There are 10 hidden switches. A switch that is on adds its own fixed numbers to the row, and there is some noise. The rows also spread widely along 13 directions, which tell nothing about the answers.
In the rows, 128 means zero.
Known rows, each followed by its switches (1 for on, 0 for off):
[106 142 228  83 205 141 108 167 116 163  53 173  82 145 103 168 130 161
 124 174  83 100 149 128 154 175  85  42  99 117 155 151 123  83 149  96
 108  89 121] : 0 0 1 1 1 0 1 0 0 0
[ 89 161  78 141 113 155  74 155 157 102 173 125 166 128 126  75 112 142
 143  73 127 139 125 163 144 127 123 115 111 157  85  82 165 151 145 149
 134 192 112] : 0 0 1 0 0 0 0 0 0 0
[156 144 165 122 126 147  99 142  94 106 168 132 139 102 161 149 148 135
  81 128 130 175 184 134 145 152 139 109 104 183 115 120 131 132 142 162
 145 121 145] : 1 1 0 0 1 1 1 0 0 0
[156 134 166  98 143 124 149 102 105 169 153 142 125 136 168 134 140 138
  75 182 135 138 210 112 112 140 143  87 153 153 152 142 139  84 106 140
 142  52 134] : 0 1 0 0 1 0 0 1 1 1
[123 162 119  66  83 134 131 101 124 103 125 144 170 154 128 152 165  95
 158 171 118  90 145 178  77 158 164 142 107 147 128 117 212 174 113 134
 130 151 129] : 1 0 0 0 0 0 1 0 0 0
[136 148 111  77 129 128 114 104  79 154 147 143 161 121 144 129 166 142
  84 164 123 128 158 139 101 126 158 106 145 147 139 115 169 110 103 129
 136  97 112] : 0 0 0 1 1 0 1 0 0 1
[144 182 130  69 122 152 185  58 185 137 197 154 166 110 110  88 158  86
 141 201 124  92 207 136  63 121 130 122 134 137 208 109 230 143 126 201
 140  95 133] : 0 1 0 1 1 0 0 1 1 0
[102 139 176 167 163 101 173  55 150 100 179 114 141 113 115 110 102 121
 184 252 122 150 166 146  92 185 129 109 154 143 111  69 173 138 162 202
 137  89 168] : 1 1 0 0 1 0 1 1 1 0
[155 159 159  77 118 130 116 123 135  92  87 146 128 159 135 137 145 105
 160 169 139 113 153 165 125 156 144 122 115 158 116 126 158 136 125 130
 144 152 168] : 1 0 0 0 1 0 1 0 0 1
[ 47 134  90 146 168 122  94 176 184 113 164 108 176 160  95  48  81 153
 186 166  89  90  94 170 128 128 112  92 139 156 101  56 127  96 176 117
 133 128 122] : 0 0 1 0 0 0 0 0 0 1
[118 148 191 131 170 107 129 152 116 151  40 144  96 155 129 149 148 155
 160 157 116 118 106 131 130 176 140 131 129  88 152 139 126 107 143 105
 121  70 154] : 1 1 0 0 1 0 1 0 1 1
[147 135 179 125 136 142 104  90 128 128 140 140 166 100 126 118 158 117
  89 167 148 110 137 131 104 140 159 151 144 132  89 106 141 157 142 143
 144 118 124] : 1 1 0 1 0 0 0 1 1 0
[130 134 152  86 140 121 132 143 148 160 131 155 145 139 139 131 161 133
 131 166 118  83 144 137 102 146 131 126 122 148 154 132 126 108 140 134
 144  65 129] : 0 0 0 0 1 0 0 0 0 0
[140 194 150  95 145 135 139 135 123 142  97 158 137 115 116  96 170 124
 131 147 122 112 122 123 111 122 143 124 152  79 184 133 148  97 145 140
 132  91 145] : 0 0 0 0 1 1 1 0 0 0
[ 69 100 106 146 187 112 121 123 108 168 151 111 135 122 100 121 126 184
 128 143 108 126 137 123 126 140 131 140 112 130 153  87 143 143 125 107
 126  77  84] : 0 1 0 1 0 0 1 0 1 1
[123 134 148  94 114 108 120 147  90  91 112 107 168 192 131  95  92  95
 126 218 114 113 142 167 122 131 193 109 182 163  89  96 101  93 139  48
 131 115 166] : 0 0 1 0 1 1 1 1 0 1
[177 154 103  77 133  97 132 140  98 109 103 142 108 144 142 110 151 122
 156 130 144 140 162 142 129 114 168 157 141 145 181 110 130 118 103 112
 163 116 181] : 1 0 0 1 1 0 1 0 0 1
[117 146 138 122 128 127 143 103 129 162 108 141 133 136 114 101 141 126
 130 125 158 110 143 114 123 126 157 173 136  96 147 137 136 158 127 112
 128 109 111] : 0 0 0 0 1 0 1 1 0 0
[ 89 167  73  87 105 170  84 173 123 116 111 124 134 187 123 105  82 130
 127  53 107 128 171 163 178 112 136  87 108 157 132 113 177 133 114  65
 110 219 100] : 0 1 0 0 1 1 1 0 1 0
[108 162 121 126 164 134 107 107  97 110 139 129 158 104 104 101 127 150
 113 160 119 142 122 138 128 131 134  87 143 112 110  84 166 117 131 138
 132 145 112] : 0 1 0 0 0 0 1 0 0 1
[142 177 221 151 153 136 136 177 102  98 116 138  83 118 140 149 121 123
 133 135 102 178 172 125 153 173 134  95 109 103 177 145 130 120 166 145
 127  94 185] : 1 1 0 1 0 0 1 1 0 0
[130 159 112  99 148 149 123 116  91 154 152 150 189  79  97 106 193 145
  66 161 118 103 120 119  85 116 168 139 127 109 161 100 174 137 106 121
 132  91  85] : 0 1 1 0 1 1 0 1 0 1
[111 115 159 143 137 112 131 156  94 127 102 123 123 148 128 171 141 142
 143 151 119 127 132 137 119 177 174 168  99 130 135 123 133 166 117  85
 129  87 135] : 1 0 0 0 1 0 0 1 1 1
[155 130 119  99 148 141 108 179 133 136 144 152 108 109 128 140 158 150
 120  67 128 131 170 127 153 130 121 154  66 165 186 123 126 157 124 129
 155 116 127] : 0 1 0 1 1 0 0 0 0 0
[164 152 251 152 158 172  77  95 119 126 132 137 164  51 129 121 189 135
  48 182 154 146 122 104 115 157 147 138 132 116  74 132 120 145 171 183
 138  92 132] : 1 0 0 1 0 1 1 1 1 1
[174 156 176 129 146 120  93 101 147 123  97 159  94 120 168  91 127 143
 143 132 176 165 168 138 161 153 108 102 144 164  73 121 118 106 134 194
 152 151 191] : 1 0 1 0 1 1 1 1 0 0
[117  97 127 123 130  81 109 156 111 163  99 134  81 176 178 160 122 165
 168  95 137 140 161 150 148 168 132 153 108 167 125 139 105 135 117 112
 141  84 154] : 0 0 0 1 0 0 1 0 0 0
[153 165 178 130 145 132 108 147 115  95 137 141 109 117 159 125 123 132
 128 137 132 180 173 135 157 155 121  82 129 155 117 122 121 102 153 172
 149 131 177] : 1 0 0 0 1 0 1 0 0 0
[116 181 182 117 122 166 116  75 155 150 128 146 150 120 128  93 148 116
 114 164 138 120 162 134 102 145 131 112 143 112 119 136 194 137 143 171
 109 125 122] : 1 0 1 1 0 1 1 1 1 0
[169 166 180 123 136 120 140 123 129 117 104 139 121 139 146  98 143 107
 126 150 166 137 144 121 130 129 158 148 167 112 143 138 111 105 144 133
 151  92 173] : 1 1 0 0 1 0 0 0 0 1

New rows. What belongs after each?
[115 112  86  75 125 121  83 124 122 153  95 130 159 180 125 105 122 129
 122 118 138  79 137 159 138 107 168 155 145 166  98  91 128 139 113  55
 134 162 101] : 1 1 0 1 1 0 1 0 1 0
[ 66 138 145 141 143 119 149 148 149 149 153 131 117 164 138 144 102 146
 176 161  96 122 163 144 117 179 107  91 112 142 154 130 164 114 150 147
 116  73 128] : 0 0 0 0 1 0 0 0 0 0
[ 92 125 100 128 188 100 130 116 162 196 145 143 115 120 135  86 133 192
 167 143 120 121 152 124 123 136  90 113 136 146 163  99 136  86 133 180
 140  61 124] : 0 0 0 0 1 1 1 0 1 0
[107 125 113 129 163 116 117 157 128 132 118 141 108 115  97 137 149 169
 182 121 110 129 133 147 131 169 126 156  59 147 166  97 162 182 116 133
 133 114 133] : 0 0 1 1 1 0 1 1 0 1
[114 106 188 165 176 138  72 134 130 141  80 148  87 102 107 152 137 176
 130  81 155 139 121 119 171 179 109 156  71 123  80 124 119 197 129 121
 129 148 112] : 0 0 1 1 0 0 0 1 1 0
[125 112 161 132 143  90 142 160  61 125 112 117 116 162 147 152 115 125
 114 148 128 139 148 124 135 141 181 151 155 121 140 126  80 115 129  56
 142  70 143] : 1 1 0 0 0 0 0 0 0 0
[129 159 111 154 116 139 106 166 112 122 171 121 162  94 139  87 154 142
 104  94 128 157 126 128 122 129 171 164 129 136 134  98 132 151 141 139
 139 107 134] : 0 0 1 0 1 1 0 1 1 0
[168 140 145 118 139 128 104 174  87 113 132 137 150  88 125 112 171 132
  88 112 133 134 129 115 132 111 181 174 116 125 153 110  79 149 140 103
 162 107 141] : 1 0 0 0 0 0 1 1 0 0
[108 104 148 117 224  90 151 114 109 169 113 147 106 108  84 127 138 174
 142 180 118 105 137 104 127 136 113 130 122 108 178  99 102 116 128 111
 146  58 108] : 0 1 0 0 0 0 1 0 0 0
[148 152 162  84 123 171 125 140  97 108 146 135 136 121 108 126 130 102
  70 122 132 132 200 114 149 109 154 121 103 139 162 142 129 153 122  89
 136 146 111] : 0 0 0 0 0 1 1 1 0 0
[148 170 105  98 167 179  94 192 169 119 177 148 161  66  84  59 162 148
 104  99 107 114 144 116 146  87 117 122  73 148 201  91 124 135 152 154
 159 137 115] : 0 0 0 0 1 0 1 1 0 1
[159 183 129 114 134 151 110 187 109  76 131 137 169  88  92  94 165 102
 113 115 104 120 105 137 119 112 191 167 123 103 173  79 137 159 152  99
 146 144 153] : 1 1 0 1 1 0 0 1 1 0
[126 196 149 122 138 159 109 128 188 121  89 154 118 141 116  87 123 127
 167 115 131 115 133 151 137 146 109 100 125 104 138 122 197 130 141 161
 120 165 153] : 0 1 0 1 1 0 0 1 1 1
[116 147 188 127 138 152  80 122 173 160  69 148 102 162 146 105 110 142
 132  94 173 122 144 129 179 148  96 112 128 134  74 161 112 119 157 136
 122 153 128] : 0 0 0 0 1 1 1 0 0 0
[127 142 213 115 126 148 130 154 131 138 145 138 121 140 155 170 143 128
 104 146 112 136 185 129 130 177 119 101  87 151 148 165 132 132 163 147
 126  73 133] : 0 1 0 0 0 0 1 0 0 0
[154 160 173  97 141 166  89 154 136  40 111 152 129 105  89 154 129 113
 147 133 110 128 150 165 157 170 114  95  49 162 105  96 164 191 139 139
 143 220 152] : 0 1 0 0 0 0 1 1 0 0
[157 147  81 114  91 104 131  88 133 113 178 123 179 117 144  67 151 104
 140 140 161 124 143 154  89 110 185 196 160 149 123  79 149 166 129 160
 162 121 160] : 0 1 0 1 0 0 1 1 0 0
[116 153  79 138 106  85 149 151 116 148 126 125 122 149 158 102 142 148
 183 101 121 141 135 145 104 142 171 176 139 110 178 112 149 141 118 134
 138  81 163] : 0 0 0 0 0 0 1 1 1 0
[111 120 131 117 113 134  79 167 138 121 100 138 148 156 132 137 130 133
 141 110 129  88 112 162 136 154 149 151  96 158  80 115 122 164 129  89
 133 153 124] : 0 0 0 0 0 1 0 1 0 0
[ 76 128 127 139 137 157 132  84 165 168 167 125 154 125  91 100 132 124
 122 120 166  99 155 113 122 121 135 186 114 121 138 126 165 189 140 128
 123 124  63] : 1 0 0 1 1 0 0 0 0 0
[111 125  92 102 144 129 130 129 146 167 194 141 162 115 128 117 159 144
 122 141 114  99 163 136  97 124 135 149 106 168 177  95 163 138 130 152
 143  79  97] : 1 1 0 1 1 0 0 0 0 0
[128 142 150 132 152 136 117 137 111 122 145 139 136 106 120 146 144 143
 116 152 116 136 146 138 123 161 140 119 101 140 137 108 162 147 127 141
 134 106 131] : 0 1 0 1 1 0 0 1 0 1
[127 177 153 149 169 124  91 145 108 178  77 158 117 110 151  97 147 184
 105 116 128 147 101 118 146 144 126  81 159  81 121 130 129  71 139 152
 123  99 137] : 0 1 0 0 1 0 1 1 0 1
[160 171 103  57  99 163 127 102 106  98 132 135 160 139 106 107 149  93
  94 117 155 121 180 138 130  97 167 144 118 140 152 121 179 166 101  94
 141 184 109] : 0 1 0 0 1 0 1 0 0 1
[ 69 157 148 149 168 142 113 122  82 195 100 136 135 145 131 118 111 170
  72 147 110 129 135 111 134 135 147  64 173  75 123 131 161  76 116  90
  96  98  75] : 1 1 0 0 1 0 0 1 1 1
[ 97 106 128 112 119 112 120 135 115 124 142 132 144 149 133 184 148 135
 164 163 108 104 140 170  96 188 147 158  85 180 115 107 170 176 121 122
 129  98 127] : 0 0 0 1 1 1 0 0 0 0
[ 88 127 126 124  83 113 127 118 148 193  94 150 134 174 154 150 166 138
 168 108 142  78 121 159  83 178 158 198 104 119 124 156 183 190 112 120
 110  85 110] : 0 0 1 1 0 0 0 1 0 0
[ 93 168 145 154 160 158 126  91 158 138 153 147 131  98 108 114 122 152
 136 131 128 142 156 126 128 162  97  90 108 114 125 107 207 151 135 192
 119 146 107] : 0 1 0 0 1 0 0 1 1 0
[ 67 157 100 164 146 115 116 168  93  99 143 115 138 140 126 130 107 156
 168 141  86 153 111 160 125 164 144  97 124 117 128  89 176 120 130 124
 122 128 134] : 1 0 0 0 0 0 0 0 0 1
[ 90 133 158 139 167 108 119  75 123 190 123 130 137 140 151 106 133 166
 126 198 134 128 139 127 104 153 130 100 182 122 102 118 153  82 137 158
 119  61 121] : 1 0 0 1 1 0 1 0 1 1
[153 172 158  72 156 139 145 121  99 134 120 156 169  89  94 123 207 120
  99 200 114  94 122 117  81 122 167 144 130  94 193 120 153 122 131 127
 142  72 120] : 1 0 0 0 1 0 1 0 0 1
[104 149 115 150 118  97 112 127 114 158 128 141 147 132 174 132 157 156
 152 135 132 133 103 153  97 168 153 143 152 126  99 113 157 119 132 167
 132  86 141] : 1 0 0 0 1 0 0 0 0 0
[114 204 171 129 151 126 142 143  85 142  74 166 105 116 129 141 158 150
 140 146  90 142 116 129 103 174 139  75 145  45 171 141 194 101 118 142
 106  90 149] : 0 0 1 0 0 0 0 1 1 0
[136 155 149 131 125  98 106 180 104  95  80 143  97 147 164 163 141 144
 188 118 113 156 119 168 139 191 143 128 103 143 121 120 133 134 139 141
 139 123 193] : 1 0 0 0 1 0 1 0 0 0
[175 158 181 104 150 121 141  77 172 137  94 167 100 109 136 129 181 132
 168 148 167 127 160 128 114 166 109 158 108 130 151 134 162 153 134 208
 152 108 170] : 1 1 0 0 1 0 1 0 1 0
[ 83 117  36 132 113 111 119 132 105 110 141 100 149 166 104 102 106 130
 165  86 143 119 126 162 131 116 177 204 121 140 134  81 166 188  96  63
 134 158 108] : 0 1 0 1 0 1 0 0 0 1
[157 139 134  49 155 131 139 107 168 119 113 157 113 166 109  99 105 105
 147 153 150  86 199 139 147 106 107  99 129 167 153 115 132 109 115 112
 156 155 140] : 0 1 0 0 1 0 0 0 0 0
[154 125 183 128 146 105 133  55 120 126  92 159 119 102 118 169 183 140
 154 187 168 122 125 147  91 204 141 174 101 129  91 116 185 197 104 173
 140 103 151] : 0 1 1 1 1 0 0 1 0 1
[157 133  70  73 118 117 110 127 175 101 184 138 141 141 159  92 128 124
 177 135 129 122 192 177 118 127 118 122 116 233 133  73 161 126 116 182
 170 144 177] : 0 0 0 1 1 1 0 0 1 0
